The first 9 rows are patterns. Each new row is the sum of 2 different patterns, raised or lowered, with some noise. Before adding, each is slid sideways (what falls off one end comes back at the other), maybe read backwards, and multiplied by a number that may be negative. Names go in the order of the patterns.
Known rows, each followed by the names of its patterns:
[ 20  14  21 -14  12 -20 -25  -8 -18   3 -12 -16  11  -2   6  20 -19 -24
  -1  14 -16 -13  -3   1   1  -1  -1   4   8   1  -2  17] -> (8)
[ 12  14  17 -17   3 -19 -19 -24   6  15  13 -23  15 -15  -3  20  19  -1
  -6  -5   4 -10  16  14   8  21  12 -20  10  -6   2 -17] -> (0)
[ -7  16  -7  13  11 -10   7   3  18  14   0   4 -15 -14   2 -12  -3  -9
  12  -7  24 -12   2   3 -17 -10   5  14   6   5   7 -19] -> (3)
[-20 -12  25  16 -15  -9   7  22 -24 -20  14  21   4  17   6 -21   8  21
   4 -15  -2 -14   3  -9  14 -21  26 -22 -18  26 -19  18] -> (6)
[  9 -15 -18  24   5  20 -15  22  -7 -12  16 -23  25  10  20  23 -20 -23
   8   3   7  -8  -1 -16  18 -24 -18  -1  -3  19 -10 -13] -> (5)
[-17   7 -13 -24 -20 -11 -10  -8  18  -3  13 -12   0 -23   4 -23   2  -2
  19  15  -7  -1   8   2  20  15  -1 -23 -25 -13  -5  -8] -> (4)
[ 10  15  -8  19 -21   0 -19  11   0  13  16 -13  25 -11 -14  -3  23  17
  16  -4   7   6  -3 -20 -25  -2 -25 -22   6   8  -5 -14] -> (7)
[ -9 -16  22  15   7  22  17  15  -2  24  23  -8  -8  20  -5   8  24  -3
 -14  -1  -9  -4  24  -8  14  17  21 -22  10  -5  11  24] -> (1)
[ -4   9  11 -14 -25 -12 -12   1  -3  14 -25  24  -2 -24  20   6   9  25
   8  18  19  24 -14 -15 -17  -3   5   2  14  22   5 -22] -> (2)

New rows. What belongs after each?
[ 15 -23   7 -42  -3 -11  -7  -7 -11 -18  -8 -20 -47 -20 -25 -34 -35  -7
  -3   3 -31 -14  23  25  -7  -5 -37  23 -32  -1  14 -19] -> (5) (7)
[  1  22  -4   4  30  -2 -11   9   4 -14   4  29  30  20  15  16  30  10
  24  28  39  34  27  30 -14  21 -10   1   4  17  11  22] -> (8) (4)
[ 23  15  17  18  16  26   5  -7  20  32 -11 -13 -14  14  -8  14  25   9
  31 -26 -15 -15 -12  -4  14  -1 -11  23  14 -11  35 -13] -> (5) (2)
[ 17  20  16  20 -11 -26 -17  -5   4  -8  -8  -3 -27   7  16   8  -8  12
 -10   3  -1  17 -15   5  15 -13  20   7  18  -2  26   3] -> (3) (4)
[-28  -6   0  -1 -37  -7 -15 -15  -7  -5  -1 -14 -16  -1 -29  -4   6 -13
   3 -15 -39   2 -21  -1 -17   9   7   3 -22  -3 -22 -27] -> (8) (0)
[ 42  -4  59  -1  -2  39  -9  29  16  14  36  45  -2   3  40  53  -6   9
  42  52  26  44  40 -12  19  55  29   1  24  -7  34  24] -> (6) (1)
[  8 -20  -4 -22  15   7   9 -32   0  -9  -3   9   9 -15 -19  -7  14   6
  18  10  10  25   1 -10  19   3   4 -10  12  -2  13 -20] -> (0) (4)
[ -3   0   4   4  -1  10  16  -3   7 -16  12  -2   1 -11   7  -8   1 -10
   9   7 -30 -10  -9 -18 -24   8  12  -1   4  17   1  16] -> (5) (7)
[ -2  20 -21  13 -11 -19  24 -15  30 -15  17  15  20  -4 -15   1  27   1
  -5  21  30  -6  12  25 -18  23  32  -1   1   5  11  22] -> (3) (6)
[  3 -17  23  10  28 -15  -1  -5  13  33  -2 -19  18   0  -9  16   3   7
 -13  30  11  11 -20  16  -7  -9  11   0  -4   2  -6  -2] -> (3) (1)
[16 55 10 18 54  3 35 14 11 31 41 14 16 52 39 12 30 35 30 39 30  3  7 41
 14  0  5 18 53  6 27 58] -> (8) (6)
[-14 -14 -14  -6 -27 -11  -1  22 -19  -2  -3 -20 -11 -34 -17   1 -29  -5
 -32 -21 -19   8   0   0   3   0  -8 -14   6  11  15   6] -> (6) (4)
[ -7  18   6   2   7 -12  24  -8   4  -6  12   3   4  -3  -5  29  28  16
  27 -14  24   1   1  28  -8  11  14  24  -4   6  14  -7] -> (3) (5)
[  3  27  35  16  16   2  22  -9  -8   8  -5   9   7   2  11   0  21  23
  -8  -6   0  10 -10 -12   1  18   1  12  15  20   3  11] -> (8) (1)
[-15  -6  -9  -2 -21 -47 -26 -18 -23 -21  -6 -26  -7   5   4  -7  -4 -31
 -34  -1 -38  -9   8 -11 -10 -15 -25 -41  13  -8  -9   0] -> (7) (1)
[ 23  -6   6 -19   0 -13 -22  25  -3  -4   6  11 -18  12 -22  -5  -8  10
  -6  22  30   9  33  24 -15  -6  15   1   8   2  -4 -25] -> (7) (1)
[-31   2  -6 -19   3  -1  13  -3 -40 -22 -44 -40 -41 -36 -29 -33 -30 -27
  -9 -21 -11 -21 -13 -17  -6 -44 -17   8   1 -31 -15 -12] -> (8) (4)
[ 16   1  10   4   3  33  44  37  42 -17  10  -7   4   5   0  22   3  52
   8 -14  43  -2  14  27  28  27  26  21  15   0  18  32] -> (5) (2)
[ 14  -6 -26 -30  -7  -4   0  -2   8 -33 -14  -5 -22 -11  17 -22 -11   2
  14 -18 -29 -13  20 -14   3  18   8   2 -31 -30  27 -28] -> (0) (6)
[45 26 37 47 24 35 15 46 52 38 29 23 -3  1 37  9 11 28 20  8 35 22 55 14
 62  8 52 27  8 23 22 48] -> (6) (4)
[-37 -21 -39 -10   6 -12  -5  -5 -19  -2  -6   4  14  -9  15 -18  -1   8
   8 -31   6  10 -30  -8  -6 -30  24 -10  23  16 -34  14] -> (8) (5)
[ 14  25  13   9  31   8  15  23   2  -6  30 -25  32  29  16   4   9   2
 -16  19 -12  13  32  -1  -1  23   3 -19   4  22 -15   2] -> (7) (1)
[ 12  -2  -3 -22  -1 -29 -18  -8 -17   9  -9 -33   3 -17  -8 -11 -15 -14
   2 -14 -17 -28 -26 -26  -6  -2  -4 -24   3 -21 -13  16] -> (8) (0)
[-44 -23 -25 -24 -13 -21   2 -25 -28  -8 -47 -36   7 -36  -5 -36 -12 -37
 -40 -32 -47  -4 -13 -16 -27 -33 -23 -11 -22 -19 -32 -37] -> (5) (2)
[ 19  31  19  16  28  38  27   3  -2  -6  -8 -13  -2  -3  13 -15  35  34
  39  27  31  26  40  -9  20  -8   2  41  45  33  22  39] -> (8) (4)
[ 13   1 -20 -35  -6   0   7 -17  19 -28  14  -2 -24  29   5  20  12  14
   9  12  29  -5 -17 -17  10  16   1  23  28   5 -22  -8] -> (7) (2)
[ 13  30   7  22  31  -4  10  -1  -4   5  28  32   5  -1  27 -23  22  13
  18  -6   2  -8  17   4  20  18   9 -12  10  -1  23 -12] -> (0) (3)
[ 3 39 19  8 -9 44 50 25 -6 35  3 19 55 36 13 17 31 30 25 33 40 22 54 18
 25 44  4 38  1 46 42 22] -> (0) (6)
[22 20 29 17 -7 16 25 23 26 20 11 16 29 27 24 19 18 24 30 17 38 34 20 22
 29 28 -1  7  3 17 18 33] -> (4) (2)
[ 13 -21  29   3  -7 -12  14  23  14   7 -10  -3   9  23  -1 -17  -3   1
  -1  17  32  25  30 -26  -4 -27 -22 -25 -19   2 -23  15] -> (8) (2)
[ -2   0  -9  19 -31 -21   5 -12 -34  -3  -6 -27  15 -12 -26  18  11   6
  16 -15  15 -28 -16 -14 -43 -21   3 -15 -25  -7 -34   0] -> (8) (1)
[ 37  26  22   2 -15   4 -11  19  39  38  20  29  36  36  28  18  -1  37
 -14  40  18  31  24   3  19  -1  15  25  35  15  37  33] -> (7) (2)
[30 -4 29 14 35 16 47 26 31 19  7 -8  5 19 28  3  8  7 -5 23 51 29 24 20
 14 26 23 43 32 32 33  4] -> (3) (4)
[ -4 -12  18  12  12 -19   3 -27 -16 -16   7  13  10 -27  -2 -18 -18  17
  11   3 -15   0  -3 -17  -1  -6   4  13  -1 -27  -9 -22] -> (0) (4)
[-41 -39 -29   4 -34 -35 -26   7 -47 -15 -36 -20  12 -38   4 -23 -30 -42
  -6 -21  -8 -34 -43 -42   3 -44 -53 -29 -42 -24 -15 -12] -> (6) (5)
[ -1 -33  10   5   6  -2  21  -1 -17   4 -12  -8  13  14   3   4 -22 -28
   3   2 -10   4 -10  -7  -1  -1  18 -20   2   6   6 -19] -> (4) (1)
[  0  -2  -7  -2   6   9 -10 -10  15  32  19   7 -18 -19 -19   5 -22   2
   2 -33  -8 -15  -8 -13  -3 -19 -15  -6   8  -6   3  -3] -> (4) (2)
[ 10  19   9  38  13   3   8  12  20  -8 -14   4   2   8  24  20  19  12
  22  18  33  24   5   3  34  14  46  34  23  22   2   8] -> (7) (2)
[  6  22  13 -34  -3 -15 -13 -13   6  11   6  14 -25  -3 -14 -22   0   6
 -10   1  34  22   7  14  29  11 -14   2  -2 -35 -15 -23] -> (3) (7)
[-23 -22 -31 -45 -37 -12 -13 -38   1 -48 -34 -37   1  -7  -2 -28  -1 -32
 -40 -34 -17 -37 -20 -36  -4 -39 -49 -28 -48 -36  -5 -31] -> (0) (3)
[16 15 40 41 29 28 16 32 40 29 24 47 28 25 17 25 15 40 33 31 52 26 14 51
 50 25 28 30 44 19 30 50] -> (7) (1)
[-27 -33 -45 -32 -15  -8 -30 -39 -28 -47 -46 -23 -22  -8 -39  -5 -45 -24
 -22 -19 -17 -28 -30 -29 -17  -1 -13  -8  -2 -18 -41 -24] -> (0) (7)
[ 30  23   9  12   8  -9  35  10   8  15   7  15   8  -4   6   2   0  -3
  12  17  20   2  -5   1 -11   7   0  30  26   9  16  13] -> (8) (2)
[ -6   0 -36 -17 -48 -27 -34 -16 -16  -4  -9 -44 -11 -28 -31 -32 -20 -19
 -19 -25 -23 -13 -37 -26 -42 -36 -33 -37 -17  -6 -22 -23] -> (7) (2)
[-16  11  -8  11  15 -19  -4 -10   8   9  16  -1  23  15 -15   1  12 -14
  18 -23  15  -7 -12   5   1  -1   3   8   7 -11  -4  -6] -> (5) (4)
[10 35 -7 12  8 21 12 22 32 48 47 24 18  8 -2  7 13 49 16  4 25 16 48 50
 25 19 20  3 35 15 43 38] -> (3) (2)
[  0  13   0  -2 -31  -2 -24   9  16 -11  -6  15 -15   1  -2   2 -12  -4
  16  17 -31 -15 -11 -33 -25  10  -1 -11 -30  -8 -27   1] -> (0) (1)
[ 15   8  -4  -2 -22   4   2  12  -8  -9 -18   2   9  11 -13  24   7  10
   1   7  -6   5  20  20   7  11  20  -9  17  17  -1  -3] -> (4) (1)
[ 40  -8 -14  39   0  20  19  11  10   8  -2  11  34  12 -12  22  31  25
  44  29   2 -13  40  29   4  12  24  22   8   2  34   6] -> (3) (6)
[35 25 25 12 33 16  8 29  3 10 28 10  2  2 18 14 23  9 17 18 26 20 33 26
  8 -4  7 28 22 19 28  6] -> (4) (7)
[17 11 10 -2 19 13  5 17 32  0 15 26 11  6 17 12 17 35 34  3 17 20 -3  7
 13 29 26 16 16 16 16 -1] -> (0) (3)
[-18  -3  14  -3 -12  16 -26 -19 -20 -34   5 -15  19 -32 -11 -13 -32  11
  14 -20 -15   5   2 -10  22  24  -8 -13  -4 -24 -13 -31] -> (3) (7)
[-20 -21 -32 -47 -17 -16   6  -5 -28 -22   0  -8  -8 -10 -20 -27 -10  -7
  13  24  20 -10   7   4   4   2 -42  -7  -3 -21   0   0] -> (7) (2)
[-29  24 -10   9   8 -36 -32   0   4   0 -12  -7 -36  -3 -13 -28  -1  -3
   0 -12 -18   8  -9 -22  11 -16  -4 -19  -2 -16 -25  10] -> (3) (5)
[ -9  33   1  28   5  45  13  26   1 -11  35  39  38  46   1  37  -4   6
  49   2  45  34  32   9  11  41  19  12  39   7   8   7] -> (3) (5)
